The rows are grouped in 3 ways, from coarse to fine. Each group lies inside one group of the grouping before and may be the whole of it. The rows also spread widely along 8 directions, which tell nothing about the answers.
In the rows, zero is written as 128.
Some rows, each with its group in each grouping after it:
[134 112 142 100 133 105 166 141 128 112 159 112 151 112 123 103 162 153
 130 140] => z_941 z_306 z_120
[184 149 126 191 142 128 187 118  65 114 100 113 134  93 179  96 126  99
 127 134] => z_941 z_216 z_505
[193 123 135 115 117 182 132 150 145 140 165 108 151  80 154  81 115 152
 108 156] => z_747 z_279 z_933
[120 109 138 151 117 180 113  66  90 129 111  86  98 143 145 156 145  15
 139 122] => z_941 z_891 z_948
[155 122  95 159 105 163  87 114 104 157 137 138 117  96 197 114 152 149
 113 151] => z_941 z_306 z_657
[151 154 142 124 128 167 148 141 157 131 130 116 124 138 117 140  92 101
 123 117] => z_340 z_182 z_328
[132 122 127 117 128 134 155 129 133 141 123 132 137 130 120 135 146 121
 132 145] => z_747 z_536 z_455
[113 121 137 112 111 118 106 134 145 115 141 137 126 130 111 107 120 121
 136 137] => z_340 z_931 z_265
[129 135 112 129 136 133  89  84 112 135 134 152 124 135 127 141 144 112
 102 127] => z_941 z_891 z_718
[139 127 110 127 171  72  75 113 131 105 164 165 115  93 173 109 133 166
  80 102] => z_941 z_306 z_352
[ 79 152  94 134 143  93 128  68 122 131  68 177 105 167 130 213 146  82
 130  93] => z_747 z_279 z_169
[134 147 109 143 127  90 107 139 127 118 164 164 137 115 130  81 136 173
 108 160] => z_941 z_121 z_34
[146 134 146  93 159 140 158 129 153 134 144 119 144 130 119 145 120 140
 119 105] => z_340 z_182 z_646
[116 139 136 103 143 113 135 118 138  94 135 130 135 135  86 128 124  92
 118 125] => z_747 z_279 z_372
[121 104 119 125  83 149 123 150 140 138 139 142  98 113 151 125 137 131
 141 169] => z_747 z_796 z_334
[140 135 129 142 118 129 120 156 141  86 144 137 111 118 119 102 100 104
 117 146] => z_747 z_796 z_794
[134 159 127 132 168  81 159 118 114 101 120 160 151 144 103 125 132 144
 112 106] => z_941 z_891 z_49
[162 169  79 166  83 134 121 169 124 166 144 196 145  98 142  75 122 218
 123 183] => z_340 z_182 z_71
[127 160 144  92 147 125 132 101 149 115 143 159 165 165  50 156 139 126
 100 130] => z_941 z_216 z_655
[155 156 140 108 146 157 142 110 145 147 136 145 148 148 120 162 133 136
 102 112] => z_941 z_216 z_108
[ 82 195 123 141 146  54  85 162 190  41 150 193  99 168  74 127  72  91
  90  88] => z_747 z_244 z_90
[152 168 134 168 118 142 189 145 128 109 107 127 123 145 138 128 106 101
 125 110] => z_941 z_216 z_655
[114 121 127 133  92 119 143 140 122 128 112 129 120 136 126 111 130 118
 165 149] => z_340 z_931 z_265
[113 122 104 159 106 123  81 109 109 109 125 155  94 111 146 119 125  74
 123 164] => z_747 z_796 z_334
[129 113 126 118  51 205 103 156 155 166 159 119 112 130 119 117 124 125
 155 192] => z_340 z_182 z_328
[155 162 111 135 117 148 180 156 148 132 133 146 150 139 126 131 137 176
 115 134] => z_941 z_306 z_120
[115 126 121 121 111 136 162 116 130 143 104 126 125 137 144 158 144 112
 145 133] => z_747 z_279 z_933
[129  97 140 125 137 117  72 109 111 117 160 109  99  81 161  88 115  77
 124 135] => z_340 z_182 z_328
[137  86 135 137 133 146 123  79  79 133 125  74 103  90 201 139 165  68
 131 117] => z_941 z_306 z_120
[177 157 104 170  63 210 159 164 130 149 123 129 131 117 152  98 111 132
 136 181] => z_747 z_279 z_933
[121 119 149 121 151 132 126  77 115 118 132  96 120 134 134 151 143  67
 119 115] => z_941 z_121 z_34
[105 116 124 105  99 173 120  95 131 150 114 137 111 151 112 189 153  85
 140 156] => z_747 z_796 z_334
[135 146 173 101 192  89 198 129 156  68 134  99 143 156  95 134 106  82
 108  49] => z_941 z_891 z_948
[151 158 134 136 118 150 143 132 141 127 139 149 139 146 109 135 127 139
 113 133] => z_941 z_216 z_505

New rows. What belongs after each?
[124  94 148 103 129 171 122 101 129 132 133  92 115 130 133 155 145  53
 128 129] => z_747 z_536 z_455
[132 110 137 108 105 146 141 152 145 135 147 125 130 125 120 114 142 125
 131 154] => z_747 z_536 z_455
[130 144 130  64 153 105 136 117 156 144 137 157 156 140  86 171 158 169
 106 128] => z_747 z_244 z_90
[113 148 156 108 124 145 123 124 153  99 164 129 134 163  70 131 124  81
 116 134] => z_941 z_216 z_108
[185 149 111 158 134 184 112  86  90 158 132 128 148 100 156 123 141 127
  98 161] => z_941 z_121 z_34
[108 117 134 125 113 116 146 132 139 126 144 116 112 140 142 131 148 128
 135 131] => z_941 z_121 z_34
[127 175 109 168 111  87 186 189 154 113 108 173 115 142 131 103  90 160
 144 120] => z_340 z_182 z_328
[119 134 143  68 152 138 112  88 147 139 139 132 144 142  82 189 151 119
 106 125] => z_747 z_244 z_90
[104 147 116 148  88 119 146 174 163 102 131 168 100 153 113 122 108 125
 135 149] => z_747 z_796 z_334
[127 165 111 142 128  77 160 158 138 109 122 165 123 131 122 126 121 145
 122 128] => z_747 z_244 z_90
[177 159 106 136 148 144 127 107 106 134 114 164 157 105 122 130 131 147
  95 160] => z_747 z_796 z_794
[129 125 138  82 143 125 144 125 158 133 126 145 121 144 120 178 139 143
 114 109] => z_747 z_796 z_794
[156 176 100 152 164  85 147 104 103 132 119 174 162 116 125 117 141 168
  97 139] => z_941 z_121 z_34
[154 138 108 168  88 142 125 181 148 111 146 136  98  95 187  65  88 136
 120 139] => z_747 z_279 z_933
[117 127 107 159  80 127 117 162 150 139 119 147  76 125 196 117 102 149
 143 117] => z_340 z_931 z_265
[159 190 126 128 168 110 171 155 160 104 128 181 165 154  91 134 108 185
  89  96] => z_941 z_891 z_49
[129 115 153 122  91 155 188 145 127 140 137  93 119 148 142 131 147 105
 158 144] => z_941 z_216 z_108
[126 154 138 143  92 125 156 193 167  87 134 131 127 148 100  83  84 127
 147 136] => z_340 z_931 z_265
[134 138 107 140  93 179 106 116 138 152 118 140 109 130 154 149 126 110
 122 148] => z_747 z_279 z_933
[181 120 139 105 138 151 129 134 121 154 154 112 155  82 141  90 127 150
 123 155] => z_340 z_182 z_328
[192 119 160  92 161 186 163  98 108 145 137  85 173 106 123 134 150 129
 109 130] => z_941 z_891 z_49
[159 140 111 125 109 189 135 112 131 160 137 125 144 125 141 152 153 149
 113 151] => z_941 z_306 z_120
[127 105 110 125 125  81 148  99  64 130 112 152 144  91 126 109 177 128
 152 205] => z_747 z_796 z_334
[118 159 110 155  99 164 119 115 124 135 118 145 114 145 113 141 113  83
 132 139] => z_340 z_182 z_71
[140 139 103 163  61 204 150 141 128 164  99 125  92 128 179 149 127 112
 144 149] => z_747 z_279 z_372
[142 128 149 131 145 104 147 138 131  99 117 109 116 116 159 107  99 105
 130  88] => z_340 z_931 z_265
[135 118 118 136 123 116 132 113 108 138 135 138 126 120 151 116 152 136
 131 136] => z_941 z_891 z_948
[146 139 122 129 164 107 142 106 107 105 113 144 138 114 120 136 135 110
 111 135] => z_747 z_796 z_794
[153 121 119 135 148 106 113 121 117 116 149 130 119  97 175 107 139 146
 109 118] => z_941 z_306 z_352
[182 169  81 198  88 180 115 130  86 153 121 176 144 104 146  86 129 163
 113 192] => z_941 z_891 z_49
[119 147 129 151 122 133 167 121 123 120 120 115 119 152 125 142 132  97
 130 128] => z_941 z_121 z_34
[131 186  99 153 114  89 141 165 138 101 126 188 144 134  86 100 116 155
 116 168] => z_747 z_244 z_90
[171 139 145  97 175  96 177 168 174 103 141 130 134 101 161 106 104 165
  96  75] => z_747 z_279 z_169
[153 101 139 137  78 189 110 190 181 123 187  91  70 104 224  97 105 144
 112 101] => z_941 z_306 z_120
[154 146 108  85 132 175 101 120 176 176 136 173 132 131 140 175 129 194
  83 110] => z_747 z_279 z_372
[112 130 107 172  85 119  93 125 120 124 132 157  79 128 176 121 126 112
 122 132] => z_941 z_216 z_655
[155 136 128 118  69 149 145 185 160 152 173 159 140 134 121  86 143 224
 133 175] => z_941 z_216 z_505
[112 145 116 151 145  59 133 115  97  98 126 164 138 111 115 100 126 107
 134 133] => z_340 z_182 z_71
[155 105 125 125 100 166  71 103 109 161 165 141 122 103 158 114 155 151
 109 166] => z_941 z_216 z_505
[172 142 114 133 160 112 170  95  71 140 111 142 178 105 119 110 162 151
 114 153] => z_941 z_891 z_718
[110 125 130 128 100 152 135 102 103 141 128 113 129 132 102 130 144  75
 155 162] => z_340 z_182 z_71
[150 137 141 110 120 133 179 147 123 125 129 110 155 121 100 120 141 126
 136 163] => z_747 z_244 z_90
[116 118 127 142 115  82 120 124  85  97 121 130 134 107 120  73 127 100
 153 165] => z_340 z_931 z_265
[134 151 132 117 155 103 146 152 167  91 132 141 113 129 134 131  90 124
  99  75] => z_747 z_279 z_372
[139 141 122 171  97 141 159 166 125 107 123 123 103 131 155 103 109 119
 135 128] => z_941 z_891 z_49
[140 104 143  40  93 197 116 115 154 184 170 116 165 133  69 164 183 165
 130 201] => z_747 z_244 z_90
[155 133 146 140 150 158  84 119 132  78 168  89 115 114 136 100 102  56
  93 113] => z_941 z_306 z_352
[ 97 172  94 162  99 120 134 121 121 118 104 178 116 180  94 150 133 114
 133 138] => z_941 z_891 z_718
[ 82 153 116 118  80 114 102 166 169 117 164 183 126 163  65 111 117 153
 138 160] => z_340 z_182 z_71
[137 118 102 131  43 219 146 130 113 209 127 126 139 126 129 138 165 163
 174 221] => z_340 z_182 z_646
[174 102 135  77 128 173  82  89  95 164 181 131 194  92  84  90 182 180
 110 211] => z_941 z_891 z_49
[112 116 136  43 134 133 143 142 204 167 151 164 137 169  98 196 159 193
 110 105] => z_747 z_536 z_455
[125 156 102 161  86 143 144 135 116 144 116 152 122 136 126 127 125 122
 143 155] => z_340 z_182 z_71
[102 138 126 191 150  10 177 154  86  54 101 134  89 108 161  70  92  65
 161 102] => z_340 z_182 z_328
[170 126 133 109 154  71 182 156 113 107 144 147 173  87 111  74 143 188
 120 164] => z_747 z_796 z_794
[135 158  92 205  90 149 168 140 100 120  75 148  92 131 165 134 111  76
 144 160] => z_747 z_796 z_334
[102 130 123 123 122 130 118 100 123 125 133 143 120 158 107 158 146 104
 119 124] => z_941 z_891 z_718
